The first 5 rows are patterns. Each new row is the sum of 2 different patterns, raised or lowered, with some noise. Before adding, each is slid sideways (what falls off one end comes back at the other) and multiplied by a number that may be negative. Names go in the order of the patterns.
(in the rows, 128 means zero)
Known rows, each followed by the names of its patterns:
[118 125 159 100 132 121 132 127 124 136  98 116 123 158 126 108 118 140
 125 107 112 131 167 146 138 123 128 138] | k_477
[ 88 133 126 108 121 166 101 124 128 146 119  78 106 121 141 133 157 142
 110 104 142 151 105 127 142 125 128  99] | k_678
[155 134 115 128 144 120 130 137 128 148 180 159 137 118  87 120  99 117
 131 136 140 138 109 123 129 124 168 164] | k_454
[122  93 122 134  79 161 109 138 116 122 130 127 107 135 162 163 149 123
 113 111 126 133 131 110 149 118 135 185] | k_71
[107 136 136 127 129 129 178 136 126 124 117 129 126 127 162 137 135 134
 157 133 129 155  97  94 122  93 146 127] | k_392

New rows, each followed by the names of its patterns:
[196 197 172 183 182 179 173 156 182 183 184 211 174 129 150 163 136 206
 164 175 172 170 171 175 146 149 176 196] | k_454 k_71
[132 156 174 162 125 158 205 149 149 161 190 167 125 113 144 162 166 180
 165 158 146 147 201 142 166 168 159 165] | k_477 k_678
[126 121 101 127  94 122 135 142 113 102 116 119 138 121 116 120 113 119
 164 146 130 135 133 123 123 104 115 136] | k_678 k_454
[ 81  62  79  84 111  69 102  99 106  76  84  98  90  89  86  78  96 107
  83 105  91  77  99 108  71 114  68 109] | k_477 k_678
[128 116 111 103 110  83 115 130 164 125 111 116 119 126 118 132 145 114
 108 134 112  83 103 126 128 122  94 103] | k_678 k_454
[145 111 137 124 183 153 150 158 145 132 141 145 170 188 181 172 175 141
 144 181 111 117 149 116 178 188 154 160] | k_454 k_392
[159 187 211 169 166 167 145 127 162 156 156 151 171 194 166 162 154 153
 161 166 184 178 143 143 183 155 151 165] | k_678 k_454
[129 139 124 163 143 132 114  89 119  83 110 124 142 128 119 100 125 117
 107 145 153 160 135 116 120 133 118 117] | k_477 k_454
[148 167 124 138 159 146 107  80 110 142 163 160 159 145 127 144 130 162
 122  93 155 169 146 118 156 118 155 122] | k_678 k_71
[106 164 149 126 111 113 152 150 119 116 125 128 128 165 172 103 113  73
 115  89 104 128  99 119 123 125 114 103] | k_477 k_454
[139 135 115  93 127 143  94 119 106 111 120  95  87 120 120 101  95 152
  89 111 103 136 109  57 117 134 137 143] | k_678 k_392
[114 111 131 139 139 156 133 134 146 140 141 127 119 112 125 130 105 168
 114 128 131 143 133 130 137 173 134 113] | k_71 k_392
[125 124 108 105 138 124  84 137 159 133  97 167  96 140  98 134 134 107
 148 174 129 124  86 110 146 138 136 130] | k_71 k_392
[ 85 126  77 143  99 117 116  81 109 109 128 118 119 131 144 108  81  87
 118 156 135 111 128 106 128 143 106 118] | k_477 k_71
[159 194 208 150 157 186 176 190 178 149 204 187 164 173 218 151 188 189
 203 179 117 149 165 192 196 214 191 172] | k_678 k_454
[131 124 109 144 124 137  98 123 141 108  92 110 136 144 120  78 110 112
 124 120 103 101 105  89 153 141 135 134] | k_477 k_454
[ 70 114 103  74  87  94  97 109 124 151 122 105  97  89  97  93 109 135
 109 110  87 113  92  97 132  76  63  98] | k_454 k_392
[146 140 105 143 179 126 142 157 129 149 133 154 124 130 139 170 136 111
 120 135 139 133 137 144 165 154 157 128] | k_477 k_71
[120 120 132 127 124 116 106  92 110 116  84 155  98 111 117 131 118 113
 116 162 120  97  95  97 117 123 123 142] | k_71 k_392
[187 169 155 176 115 150 144 145 146 147 141 164 171 140 126 121 118 144
 133 133 143 143 159 139 133 136 108 145] | k_454 k_71
[104 161 101 104  73  54  82  61  76 101  91  79  79  59  86  95  92 124
 118 111 102  64  93  98  52  91 115  88] | k_454 k_71
[139 112 169 128 161 166 157 150 134 100 141 147 158 157 143 141 136 132
 141 146 127 181 159 160 185 130 118 150] | k_454 k_71
[137 153 169 166 146 116 126 157 116 152 132 148 165 141 119 138 141 138
 144 168 163 148 137 139 155 136 122 142] | k_454 k_392
[192 129 105 148 153  96 174 100 132 116 132 153 142 114 155 177 171 161
 129  97 109 134 156 172 131 180 138 151] | k_454 k_71
[133 128 148 146 142 126 136 149 117 165 154 113 164 155 145 148 164 118
 156 136 149 119 136 145 157 143 122 124] | k_71 k_392
[ 94  65 112  79  88 121  87  90 108  61 107 102  84 143 140 124 105  91
 135 123  92  98 103 104 119 149 151 111] | k_454 k_392
[114  80  89 112 133 148 131 115 135 138 112 134 109  58 108 144 141 159
 164 134 149 122 130 126 120 145 146 124] | k_454 k_71
[122 127 172 153 127 113  86 146  99 110 122 121 133 129 102 137 129 122
 159 170 148 127 128 104 117 113 106 137] | k_454 k_392
[138 155 143  85 148 133 128 143 166 193 153 126 120 138  99 119 151 151
 135 149 173 137 111 102 126 134 155 126] | k_678 k_454
[165 170 189 145 120 126 154 148 136 124 167 170 169 202 139 120 151 143
 105 196 113 160 133 147 148 144 136 130] | k_477 k_71
[ 44  37  43  82  94  62  84 101  54  66  66  78  76  45  59  67  58  51
  75  81  68  57  71  91  57  65  82  59] | k_678 k_454
[135 139 155 146 160 174 103  93 101  93 129 120 114 141 146 135 119 128
 175 135 148 146 136 133 119 129 168 133] | k_454 k_392
[134 121 130 151 115 125 131  99  83 109 127 125 157 143 147 158 114 137
 133  85 104 127 142 167 103 152 144 135] | k_454 k_392
[152 134 132 146 141 137 130 141 162 144 119 108 160 106 128 136 155 138
 110 112 129 150 138 185 168 144 126 140] | k_678 k_454
[111 117  99 107  96  69 115 109 106  96 102  80  76 107 107 111  78  91
 118 103  86 101 104  82  80  65  95 116] | k_477 k_454
[173 158 131 138 117 177 169 165 127 112 165 145 128 180 152 178 190 167
 150 163 174  79 139 140 109 142 148 172] | k_678 k_392
[164 137 138 138 153 149  93 114 149 113 105 150 115 132 109 124 163 117
 130 144 133 178 112  94 134 118 115 124] | k_678 k_392
[154 159 176 179 202 136 151 149 169 146 151 166 127 160 190 207 160 131
 116 158 128 126 144 164 199 178 151 145] | k_477 k_454
[121  90 107 107 113 122  92  83  83 129 111  90 119 114 103 164 102 114
 120 117  86 119 142 122 103  93 148 143] | k_477 k_678
[127 133 147 128 149 118 127 117  87 120 154 128 118 154  86 116 102 126
 134 123 115 142 120 101 103 104 100 118] | k_454 k_71
[138 149 135 137 121 107 106 103 122 160 151 180 163 140 132 125 146 140
 152 133  99 105 132 120 128 193 115 142] | k_454 k_71
[142 149 126 126 143  68 119 123 146 169 137 158 155 125 105 101 111 151
 146 143 135  95 100 120 115 150 126  85] | k_454 k_71
[118 157 136 111 159 121 104 138 124 111 122 101  92  82 113 109 119 154
 100 118 124 105 106  81 101  91 125 125] | k_678 k_392
[123 131 141 118 110  84 104 130 159 140 118 120 134 142  99 125 122 108
 144 163 129 124 169  96 141 137 119 137] | k_477 k_71
[100 149 116 142 145 129 127 131 125 143 155 157 157 154 135 129 133 144
 144 116 153 143 128 186 129 111 131 139] | k_477 k_71
[131 129 150 105 102 139 162 129 102 128 170 141 114 107 133 152 142 152
 140 124 128 134 127 156 106 132 141 156] | k_477 k_678
[137  70 110 109 108  96  62  60  95 133 130 108 103  86  51 124 100 109
  78 116  94  95 176 105  71  64 105  73] | k_477 k_71
[130 110 109 127 158 118 133 119 136 122  94 141 147 154 138 140 137 129
 109 139 150 113 144 173 148 134 107  80] | k_678 k_454
[ 94  47  89 121  99  69  77  90  47 111 134 112 114  57 109 110  75  87
  93 112 119  42  84 107  97  76 109  95] | k_678 k_392
[100  88 115  78  59  95 116 116 119 106 144 107 118  86 102  97  59 108
 160 116 107 147 103 126  98 137  84  74] | k_71 k_392
[128 126 120 154 156 149 162 132 139 149 152 137 141 152 120 137 145 108
 139 106 111 120 133 131 135 142 178 124] | k_454 k_392
[198 235 210 186 146 177 202 195 175 178 216 193 186 180 163 154 184 189
 148 215 176 161 203 177 193 180 175 192] | k_477 k_71
[140 126 128 139 135 157 138 154 114 144 183 140 111 137 152 121 156 104
 133 124 138 138 131 136 143 139 173 147] | k_477 k_71
[114 100 128 157 150 158 137 149 138 106 155 147 147 137 142 116 110 146
 145 150 114 133 162 146 123 144 144 116] | k_477 k_454
[104  85 127 136 116 123 151  83 149 112 132 123 119 124 126 138 111 109
  87 127 143 138 115 121 132 143 106  99] | k_477 k_71
[133 134 100 117 131  91 104 106 100 133 131 113 130 128 139 154 116 126
 111 126 124 116 175 139 135 103 147 143] | k_477 k_392
[129 108 107  97 131 142 141 120  76 110 101 110 132 127 129 159 120 121
 136 112  56 115 118 129 146 134 183 147] | k_678 k_454
[147 177 167 123 159  87 116 163 141 111 111 149 129  70 124 132 160 175
 122 134 148 104  87 147 126  99 104 136] | k_678 k_392
[159 141 146 137 128  99 111 117 136 112 123 131  80 122 132 126 161 114
 118 146 120 116 126 113  88  72 116 135] | k_454 k_392
[115 115  96 132  93  89 151 156 152 103 165 106 132 103 132 125 117  82
 133 115  92  97 102 127 136 111 116 112] | k_71 k_392
[151  96  99 118 133 104 140 127 136 101 143 127 126 114 128 148 142 160
 133 125 102 130 145 135 112 143 136 144] | k_477 k_71
[ 93 129 137 108 109 133 125 113 128 122 137 147 102 123 165 104 120 125
 137 120  65 110 124 136 139 147 139 114] | k_678 k_392
[ 71  78  66  46 119 158 111 131  65  86 116  69  75 118  62  91  30  81
  85  85 106  57  79  87  84  75  60  69] | k_477 k_392
[111 121 106 131 191 136 108 117 130 104 141 110 157  97 125 119 126 112
 126 153 122 131 118 139 112 105 121 136] | k_477 k_71
[122 114 117 135 117 113 147 127 140 145 146 142 114  76 115 111 125 124
 104 116 122 104 116 116 123 154 129 160] | k_477 k_454
[115 109 130 125 115  90 155 114 117 131  87  92 100 106 134 116  70 120
 136 119 101 116 165 131 107  77  88 107] | k_477 k_392
[147 137 111 139 128 164 135 110  78  90 123 139 165 164 164 142 129 144
 122 122 171 110 102 127  63 110 103 107] | k_454 k_392
[145 143 139 135 147 123 138 142 116 142 113 117 122 134 135 136 138 168
 127 128 130 126 151 148 146 155 132 137] | k_454 k_392
[126 105  99 133  96 108 106  96  66  83 108 103 143 116 151 119  99 100
 107 102 117 107 115 132  88  85  86 106] | k_477 k_454
[160 146 120  78 113 106 124 128 125 142 136  96 143 126 127 146 149 149
 124 144 140 140 102 131 145 135 132 159] | k_477 k_454
[ 82 114 118  73 140 148 103  92 160 105 114 103 130 117 112  94 105 111
  84  76  92 142 106 126 114 121 105  95] | k_678 k_71
[ 90  90  98 120 111  98 101  94  86  75 107 104  91 110 137 114  96 133
  78 110 109 118 107 104  85  98  88  81] | k_454 k_71
[ 55  80  94 140 106 122 108  76  81 108 116 102 103 113 101 113  77  65
 118  71  59  84 104  88  93  82 116  95] | k_678 k_392
[178 142 126 183  95 114 104 141 157 175 148 184 144 109 106 115 136 171
 160 141 139 104 125 100 143 146  92 134] | k_454 k_71
[101 104  98 136 107  91 104 104  73  74  92 119 167 130 140 118 108 112
  96  99 146  95 113 108  83  86  89 111] | k_477 k_454
[109 111 155 149 120 110 154 112 139 139 148 139 101 100 153 148 149 159
 150 128 117 172 160 124 119 149 152 148] | k_477 k_678
[ 94 141 119 105 147 144 127 132 103 149 119 123 133 120 120 134 129 153
 137 121  99 135 127 135 179 106 118 133] | k_454 k_392
[149 151 135 132 135 130 168 170 160 164 158 154 145 162 151 163 137 150
 166 134 126 137 157 165 149 122 142 144] | k_477 k_454
[ 91 124 112 121 180 136 113 117 111  86 151  97 124 117 114 132 153 124
 129 132 109 127  95  98 108 121 130 126] | k_454 k_71
[119 129 136 119 154 162 124 153 121 155 144 119 124 144 132 124  92 131
 161 149 150 133 136 144 108 127 150 112] | k_477 k_392
[110 108  77  91 100 146 133 111 117 101 107  98 100 129 121 111 109 126
  89  90 111  77  88 100  70 122 102  85] | k_454 k_392
[110 140 109 101 152 122 107 126  99 145 156 114 105 137 126  70 168 146
 126 127 119 170 154 124 104 119  93 110] | k_678 k_392
[123  98 128 150 134 118 131 114 132 115  85  82 112 127 102 141 159 131
 123 133 121 148 113 119 129 115 152  95] | k_477 k_392
